The rows of a group lie close to one hidden flat surface of 10 dimensions, which may be shifted away from zero. Surfaces can cross.
In the rows, 128 means zero.
Known rows, each followed by its group:
[111 161 129 119 120 148  99 133 117 111 137 128 116 111 129 138 103 119
 134 129 137 110]
(3)
[104 117 104  98  93 143 100 160 116 150 143 148 141  97 109 118  84 152
 121 113 117 145]
(6)
[175 116 106  90 127 112 162 104 155  81  86 111 112 108 103 140 114 111
 141 181 140  95]
(3)
[151 117 115 124 100 118 114 115  93 149 140 103 134 144 131 148 141 110
 126 124 169 148]
(6)
[125 117 158 101 158  94 107 140 114 146 164 126 131 131 161 146  84 132
 137 107 126 103]
(6)
[142 111 143 115 177 109 127 113 119 134 138 155 109 134 117 123 126 123
 153  99 127 118]
(5)
[ 97  94 169  91 173 119 158 164 140 148 104  96 133 148 154 139 173 107
 100 112 140  54]
(5)
[115 117 147 121 162 119 106 121 108 152 156 114 120 139 127 127 118 123
 128  87 124 143]
(1)
[ 49  63 147  97 131 126 183 142 153 128 113 128 194 137 152 122 126 153
 125 120 154 180]
(0)
[ 86 126 136 118 125 133 118 107 140 159 115 154 130 117 160  98 162 123
 131 146 171 139]
(4)
[140 146  91 123 118 156 114 128 143 118 100 126  96  96  67 111 144 132
 122 145 110 116]
(4)
[135 120 113 160  98 125 113 130 114 152 123 169 144 165 148 105 143 126
 155 144 116 147]
(0)
[109 122 149 167 145 134 152 135 106 114 146 121 154 191 143 153 152 131
 158 110 131 157]
(0)
[139 116 115 123 116 130 124 160 116 137 156  46 140 119  81 172 124 169
  98 130 112 141]
(1)
[127 126 117 140 119 135 129 123 119 118 130 133 141 148 115 135 129 137
 154 137 136 161]
(4)
[111  83 131 102 140 129 164 131 118 139 101 117 134 147 115 136 182 113
 116 108 169 127]
(3)
[108 162 120 139  73 154 125 166 150 133 128 186 141  72 151 111 115 159
  98 138 117  91]
(3)
[ 89 111 148  85 168 134 167 125 138  80 115 160 129 113 122 136 101 120
 143  94 149 118]
(4)
[150 129 108 101 132 146 123 118 114 111 100 130  92 117  79 132 144  94
 121 112 143 102]
(3)
[138 124 149 130 122  92 152 117 134 122 151 152 155 128 194 142  94 127
 132 132 149 131]
(0)
[171 138 146 164 174 103 145  99 152 100 181  55 123 109 108 142  76 166
  96 110  63 180]
(5)
[176  79 122 137 171  83 118  88 101 157 147 140 124 193 117 127 150 126
 199 125 140 181]
(5)
[139 141 139 131 153 124 119 123 139 139 124 127 104 126 126 118 155 131
 131 146 126  97]
(6)
[138 147 153 131 167 105 142 118 179 114 113 158 115 107 162 114 117 150
 153 182 113  73]
(6)
[131  85 118 119 126 106 187 101 186 121 121 118 161  87 113 128 140 184
 116 165 151 179]
(2)
[ 86 122 141 130 131 126 101 117 114 154 125 105 146 171 163 115 149 104
 141 140 154 167]
(4)
[177 148 129 139  81 107 153 123 109  93 156 164 150 115 174 166  81 119
 122 121 152 110]
(6)
[122  62  97  89 110 120 154 114 134 155 107 141 148 109  94 110 144 142
 119 124 161 183]
(1)
[107 117 148 135 143 125 150 113 161 151 124 155 133  95 151  93 153 137
  83 109 128 136]
(5)
[136 111 111 112 133 121 123 110 139 134 115 158 116 119 111 101 125 132
 148 141 127 140]
(1)
[ 85 157 149 123 140 146 122 145  98  53 179 146 151 134 132 175  22 152
 187  93 121 161]
(4)
[116  82 125  78 200 142 154 113 124  97  95 112  96 137  44 132 155 114
 157  94 140 136]
(5)
[116 159 121 130  92 136  85 162  98 126 170 124 145 131 134 159  72 165
 161 141 125 134]
(1)
[188  86 114 172 124 111 186 103 108 121 152 166 147 154  99 145 160 150
 138  85 134 191]
(4)
[ 59 123 152  93 194 133 136 107 168  78 107 115 127 132 122 115  93 142
 189 161 131 152]
(0)
[174 158  83 152 105 131  73 123 135 151 115 128  92 120  91  96 133 138
 146 190  87 117]
(1)
[193  96 141 129 135  77 164 115 123 138 137 138 138 150 165 157 141 117
 132 133 152  94]
(2)
[103 131 135 114 123 138 138 145 154 128 119 117 134  93 134 118 116 135
  85 124 109 115]
(1)
[172 119 136 104 175  97 121 125 141 154 122 140  84 108 118 118 133 124
 126 134 106  54]
(5)
[152 135 121 177 118 134 137  99 110 132 126 193 125 159 138 116 190 116
 158 124 163 151]
(6)
[ 93  68 122 101 137 121 145 120 124 141 117 100 163 171 115 141 157 141
 165 139 179 189]
(1)
[ 97 135 148 119 173 137  96 123 123 156 141 102  99 117 114 112 132 122
 103  84 116 136]
(5)
[134 143 127 139 134 108  98 114 113 104 135 149 137 180 163 127  71 109
 204 159 111 146]
(4)
[119 126 111 117  78 146 161 149 152 112 127  93 154  65 115 145 116 163
  65 134 136 136]
(3)
[186 103  96 132 123 119 132 116 117 150 139 156 110  99  84 111 129 137
 103  93 107 150]
(1)
[131 145 110 163 164 162 112  81 125 124 127 105  85 123  49  98 171 124
 117  96 108 199]
(0)
[116 119 163 106 183 109 141 155 145 114 138 139 125 125 149 138  95 143
 144 121  98  71]
(2)
[125 117 117 142 135 123 103 130 145 170 126 115 128 130 114  98 150 164
 135 160 102 155]
(6)
[123  93 140  95 157 114 136 127 121 148 134 134 124 132 124 140 148 132
 136 110 160 118]
(2)
[162 110 130 113 160  73  87 105 146 189 115 116 104 149 159  97 142 121
 162 196 122  95]
(5)
[147  92 116  93 144 116 137  96 128 149  98 116 106 131 106 119 168  95
 125 132 166 128]
(2)
[146 138 118 128 121 123 101 134 135 147 122  95 117 132 125 125 139 132
 132 168 117 107]
(2)
[117 129 143 143 140 120 110 110 102 132 147 151 134 164 156 119 112 104
 158 100 132 167]
(4)
[180 132  90 155  77 123 157 102 140 106 120 183 137 105 122 120 122 133
 132 147 131 151]
(3)
[168  80 145  90 206  78 114 105 125 184  98 119  84 172 129 101 170  80
 153 129 126  79]
(5)
[112 102 146  95 133 107 113 119  81 159 133 129 136 176 170 153 150  81
 160 117 204 119]
(0)
[138 109 139 120 126 120 189 154 139  83 137 151 157 110 131 167  97 157
 129 116 131 104]
(1)
[141 143 160 152 152 126 142 126 111 134 171 122 120 123 142 151 145 128
  91  71 127 124]
(6)
[177 136 112 184 100 129 150 135 111 100 150 137 145 154 114 150 121 146
 143 124  98 150]
(4)
[ 76 101 131 148 109 152 128 184 114 170 130 136 166 169 123 126 176 170
 139 123 121 139]
(6)
[157 134 128 154 150 125 126 109 138 124 121 130 110 137 119  99 128 105
 114 112  76 135]
(2)
[148 119 114 107 120 108 112 111 119 145 139 138 123 111 127 126 106 126
 128 126 142 137]
(3)
[ 74 165 146 137 145 162  88 152  89 109 135 166 115 169 139 134 125 113
 187 111 128 103]
(0)
[162  77 111  94 132  77 125  81 135 167 123  94 133 144 132 131 153 131
 155 184 188 165]
(2)
[ 77 173  98 108 128 186  59 132 126 119 103 147  84  91  64  93 123 136
 163 150 122 128]
(5)
[184 114 132 160 167  88 137 108 164 130 112 115 116 161 137  91 119 121
 140 162  49 129]
(2)
[148 151 151 134 174 133 160 101 131  69 127 193  95 117 133 131 119 101
 155  96 131  92]
(0)
[123  97 150 132 123 114 155 150 128 153 146  88 161 132 150 141 137 135
  71  93 121 137]
(0)
[120  86 135 106 171 112 142 106 167 177  99 102 116 114 114  90 188 134
  92 142 130 129]
(3)
[113 112 142 165 142 145 132 183  97 146 131 161 142 198 123 131 173 135
 155  92  90 103]
(2)
[190  96  89 103  87 117 156 118 113 134 107 144 118 104  95 133 142 100
  95 108 150 120]
(6)
[162 127 129 114 166  92 115  80 160 134 150 142 102  66 122  86  71 139
 105 115  88 155]
(1)
[ 94 137 154 100 169 124 123 129 160 115 147  81 120  79 130 130  78 148
  92 115 105 127]
(1)
[117 107 128 121 106 132 153 165 137 141 103 141 150 135 143 126 148 127
 111 131 127  98]
(0)
[143 148 102 141 107 170 158  99 102  56 130  85 125 122  67 166 131 109
 109  92 151 185]
(3)
[102 168 120 142  77 144 102 133 133 118 120  96 144 133 157 138 127 135
 146 198 157 133]
(0)
[137 118 147 116 147 111 156  90 139 107 141 135 129 103 150 132 106 111
 106 101 151 150]
(2)
[147  98 131  90 134  80 102 122 122 178 130 193 124 128 169 108 107 123
 165 147 154  95]
(3)
[117 126 134 127 142 134 145 138 149 107 106 120 132 130 130 123 130 124
 124 138 108 114]
(2)
[ 91 109 129  94 148 144 167 148 153  85 104  56 143 121  78 162 137 164
 134 154 142 127]
(5)
[162 131 133 138 132 114 144 107 123 124 133 140 120 125 140 136 140 116
 123 121 146 113]
(6)
[107 153 157 114 171 125  91 103 133 130 141 136  94 104 149 101  91 100
 112  96 109 121]
(4)
[138 116  76 142  62 158 138 128 102 130  96 205 139 143 102 117 175 111
 158 131 173 148]
(3)
[101 125 127 118 138 117 109  99 119 119 153 177 139 133 145 126  82 147
 204 138 166 186]
(4)

New rows. What belongs after each?
[ 87 129 159  49 199 114  86 142 155 148  91 124  84 111 153 106 113  97
 147 159 129  30]
(5)
[109 154 122  92 119 126  58 128 132 154 138  87 110  95 129 121  86 137
 125 163 131 119]
(3)
[119 123 141 181 164 141 150 121 149 152 119 153 118 148 117  99 218 156
 130 127 116 135]
(6)
[112 159 127 165  98 130 126 126 165 132 119 168 143 118 170  96 135 156
 143 191 122 129]
(3)
[106  66 156  75 193 115 178 132 146 118  77  87 126 158 115 136 175 102
 130 127 147  93]
(5)
[190 100 111 169  95 101 175 120 152 156 108 214 140 130 152  97 172 138
 124 145 120 113]
(3)
[108 149 118 146  84 149 169 149 148  84 122 178 161 106 141 147 119 169
 155 161 149 122]
(4)
[140 113 130 162 123  98 121 125 123 137 133 150 160 192 170 122 124 135
 192 172 115 149]
(0)
[116 119 115 109 119 152 164 140 144  95 108 199 129  91 108 121 115 140
 138 116 136 109]
(1)
[107 133 144  99 168 110  72 105 141 178 155  90 102  87 131 100 102 140
  97 124 118 144]
(3)
[165 155 145 165 142 121 134  96 119 121 156 162 110 120 147 132 144 116
 117 103 140 122]
(6)
[ 51  85 120 111 167 162 134 128 147 127  90 163 133 139  80  74 143 146
 162 108 104 187]
(0)
[116 141 130 184 126 142 142 108 147 133 115 155 135 152 142  97 188 138
 137 146 129 159]
(3)
[118 137 163 127 172 105  90 113 106 143 170  90 121 160 156 140 101 119
 147 113 126 149]
(0)
[121 143 144 145 133 124 106 129 116 141 160 100 130 142 146 133 113 127
 122 116 120 146]
(0)
[119  86 137  70 159 115 160 129 135 108 119 184 125  98 119 129  99 128
 144  91 150 105]
(1)
[ 88 117 154  91 149 131 141 127 145 150  85 190 119 122 177 100 176  96
 135 133 183  63]
(4)
[127 136 136 173 113 117 164 100 168  89 151  82 172 116 153 131  81 157
 101 143  98 213]
(4)
[146 143 132 164 117 117 137 121 133 112 129 132 140 153 160 140 129 130
 155 165 128 127]
(0)
[115 139  86 122 102 169  94 122 140 152  78 109  94 112  71  91 187 121
 116 169 137 130]
(3)
[163 119 113 146 107 118 125 116 119 153 140 177 126 115 130 111 131 130
 120 112 128 144]
(3)
[135 144 138 105 184  99  60 108 117 128 162 106  94 143 118 129  67 135
 199 154 111 133]
(5)
[122 176 126 135 149 146  90 146 166 122  96  51  92 120  99 115 142 132
 121 199  79  77]
(1)
[ 57 129 144 103 147 167 149 151 148 101  86 148 127 124 126 117 149 115
 131 125 142  94]
(1)
[123 143 144 123 134 126 155 111 143 100 140 130 126  94 140 142 118 132
 110 120 159 124]
(6)
[113 110 133 108 140 143 178 127 154 102 117 135 134  87 106 138 140 146
 100 110 146 123]
(4)
[132 110 151 116 133 104  91 173 114 237 146  52 129 144 147 143 202 141
  78 136 139  68]
(5)
[129 129 130 127 126 124 133 138 121 120 152 118 140 130 123 158 116 162
 152 144 143 134]
(4)
[ 89 112 126 101  99 143 159 140 137 119  96 169 150 112 153 126 137 119
 120 126 175 113]
(0)
[130 139 141 149 106 110 124 122 113 132 153 138 156 148 186 144 109 128
 141 140 147 140]
(0)
[ 66  80 152  83 146 101 115 144 168 204  96 156 146 133 182  86 170 149
 150 183 162 104]
(3)
[141  69 135 147 132 107 163 123 111 166 143 175 157 152 144 110 149 127
  99  56 122 173]
(0)
[118 198 121 149 131 184 113 115 156 109 109 133  72  66  90 105 172 127
  84 135 121  97]
(6)
[ 99 109 128 121 141 135 124 129 130 151 131  74 135 134 104 134 161 154
 121 133 144 161]
(5)
[101 156 130 108 135 139  76 132 138 148 101 104  99 132 129 109 140 117
 151 182 131  94]
(3)
[160 102 114  81 138 112 113 113  97 135 130 109 106 126  98 146 116  99
 131 103 155 120]
(3)
[119 114 151 132 157 112 152 126 142 122 141 137 141 124 145 119 104 140
 118 100 103 142]
(0)
[165  98  91  96 112 127 115 129 117 177 102 110  97 113  75 115 180 109
  86 124 134 107]
(3)
[181 109 140 167 110 105 156 140 129 169 144 132 141 126 154 116 147 122
  50  76  80 114]
(1)
[183 142 133 229 108 108 176 101 139 125 161 195 154 151 165 121 166 159
 135 134 115 172]
(6)
[163 118 123 139 121 104 130 102 129 150 147 146 129 115 138 116 122 141
 113 121 126 155]
(3)
[ 63 158 193 113 190 120  88 126 153 140 120 120 108 137 212  84  96  79
 108 123  94  79]
(5)
[121 141 106 142 102 162 115 129 115 128 113 121 115 129  95 126 164 119
 120 131 143 137]
(3)
[156  94 122 120 170 101 136  87 136 134 117 172 113 149 117 107 136 123
 179 136 131 151]
(5)
[115 140 162 146 163 130 144 130 137  95 138 130 129 140 152 131 108 122
 124  99  98 121]
(5)
[135 142 146 168 152 128 132 106 111 116 132 128 124 178 143 137 161 105
 153 122 136 143]
(3)
[126 114 137 127 153 118 103 117 114 173 134 135 116 152 135 111 155 120
 142 120 135 129]
(5)
[ 91 122 144 126 146 142 117 155 127 155 145 111 133 125 119 128 144 154
 110 109 115 128]
(6)
[112 199 119 223 102 176 118  95 136 121 120 152 118 148 136 110 224 139
 149 178 161 166]
(6)
[110 132 156 131 151 116 147 123 134  80 110 169 144 170 185 120  81  80
 166 118 110 118]
(4)
[130 119 120 128 126 129 128 144 119 114 134  60 143 157  99 162 119 142
 141 146 119 148]
(4)
[ 94 122 110 118 102 156 104 146 107 148 150  83 139 116  81 142 130 162
 115 113 138 179]
(1)
[159 113 107 131  70 119 148 116 102 154 144 135 150 123 142 163 175 141
 123 145 214 147]
(2)
[108 113 114 142 120 157 105 153  98 162 107 169 118 168 101  98 174 108
 148 101 112 126]
(0)
[149 144 121 133 135 112 102 102 153 153 129 127 109 102 130  99 124 137
 117 155 110 129]
(3)
[123 116 126 107 145 115 130  97 138 117 125  97 126 125 123 132 119 124
 145 151 158 166]
(3)
[127 223 121 199  96 200 120 139 133 109 123 113  87  88 100 130 202 129
  66 126 118  88]
(6)
[177 111 108 141 111 118 117 135 110 174 144  85 121 128  96 130 160 129
  78 111 109 138]
(6)
[117 137 146 141 155 120  90 121 110 166 144 142 112 168 148 121 161 123
 173 140 144 122]
(6)
[185 163 111 138 118 137 105 165  99 121 159 153  97 104  88 152 102 145
 126 100  82  65]
(1)
[148 106 130  86 126 116 187 134 145  88 116 134 133  88 126 159 101 125
 104 115 148  90]
(3)
[157 147 144 162 170 116 137 113 139  99 150 128 111 140 125 134 115 143
 155 130  94 123]
(1)
[ 98 128 141 101 148 127 128 141 147 125 123 115 129 111 130 134 122 151
 140 150 140 107]
(5)
[101 126 106  87  95 149 108 135 113 131 106 204 123 109 124 115 117 117
 165 132 176 106]
(3)
[107 117 142 132 140 130 137 136 125 140 139 109 136 133 130 133 137 122
 102  94 124 140]
(0)
[114 124 135 179  98 127 144 120 122 120 135 120 176 183 173 130 134 121
 140 139 124 190]
(4)
[141 119 124  96 117  77  81 126 156 175 135 107 135 110 170 113  86 154
 147 211 129 116]
(3)
[133 128 131  94 128 111 121 139 137 137 124 187 117  86 152 107  78 122
 118 117 111  78]
(1)
[131 123 136  83 165 125 123 113 142 138 107  61  91 102 100 134 165 108
  94 140 154  87]
(6)
[ 81  95 108 114 110 173 181 139 149 105  72 162 141 114  92 111 181 132
 122 124 157 140]
(1)
[211  73  86 105 126  82 133  81 129 182 104 170 106 133 103 113 191 130
 165 175 181 127]
(2)
[128 162 112 116 102 159 102 139 100 115 115 188 101 108 114 121 120 106
 143 112 139  85]
(3)
[131 134 124 126 156 141 119  95 148 150 126  64  91  90  79 112 177 134
  73 118 129 155]
(6)
[137 116 117 139 128 133 146 129  96  72 120 197 139 181 118 140 100 109
 210 110 124 147]
(4)
[123 108 110 120 123 129 150  90 151 107  87 167 130 127 125  96 144 116
 154 157 146 161]
(2)
[131 137 120  99 104 129 167 128 164  79 120 105 142  62 128 152  76 148
  97 151 136 115]
(3)
[157  73 110 142 143 106 142 189 147 179  98 142 143 185  97 122 200 192
 188 194  89  76]
(2)
[174 143 125 159 142 109 103  97 116 140 154 160 101 124 125 104 111 117
 132 108  95 146]
(4)
[104 116 142 122 118 138 162 131 124 118 125 134 149 127 147 143 145 121
 106 100 160 133]
(0)
[117 140 116 130 108 144 116 139 118 118 115 167 125 137 128 129 136 126
 170 152 144 114]
(4)
[139 134 120 162 112 149 162 160 137 120 126 185 137 114 111 126 157 160
 119 115 104 101]
(2)
[150 177 155 159 160 108  89 126 121 120 172 135 115 142 161 139  74 141
 159 133  85 107]
(1)
[136  94 119  83 141  99 103 148 135 165 130 131 125 117 121 114  90 144
 135 140 102 103]
(6)
[137 160 138 156 118 142 119 119 106 126 148 126 115 125 134 144 155 117
 106 106 148 118]
(6)
[123 121 155 111 155 108 109 145 121 173 147 134 121 132 157 131 143 135
 133 121 143  83]
(5)
[ 53 112 124  67 119 141 148 117 166  91  96  78 159  95 118 137 108 146
 139 181 186 169]
(3)
[114 151 137 144 120 144 116 141 119 127 116 133 125 142 144 122 136 106
 123 119 116 105]
(4)
[138 162 124  98 133 134  91  95 131 126 116  85  83  88 116 113 119  82
  86 130 136 116]
(2)
[ 75 164 135 168 103 185 146 142 128  80 127 102 149 122 122 127 109 118
  83  91  91 169]
(4)
[105 106 144  94 186 129 124 123 133 130 119  40 111 131  83 132 144 123
 107 111 118 139]
(5)
[110 149 138 142 108 118  93 133 117 138 157 167 146 133 182 115  82 134
 153 134 124 145]
(0)
[157 137 153 144 139  99 142 141 128 127 165 132 137 127 169 157 111 148
 126 124 123  95]
(4)
[ 64 132 174 154 132 128 165 112 178 124 129 138 173 114 213  92 116 128
  81 122 117 169]
(1)
[103 175 167 148 127 132 116 122  95  97 182 184 143 136 197 156  79 117
 160  88 160 130]
(0)
[110 152 114 165  95 147  83 103 136 193 130 102 119 109 129  81 195 134
  78 149 138 172]
(4)
[164 139 146 174 113 138 197 134 118  97 140 114 136 128 134 171 177 117
  71  80 138 109]
(0)
[122 108 163 134 187 114 158 108 138 118 108 136 121 157 148 106 143  88
 120  90 105 123]
(5)
[105 134 129 165  96 107 101 104 159 177 176  98 167 100 169 102 105 191
 100 168 117 226]
(3)
[115 116 117 102 132 115 114 105 149 133 104  89 126 127 121 121 134 128
 148 183 151 146]
(3)
[148 130 124 156 115 144 194 122 130  78 103 164 134 144 126 145 165 113
 135 122 147 116]
(3)
[145 120 135 156 135 104 140  98 124 122 166 151 145 140 148 130 109 141
 140 107 129 190]
(4)
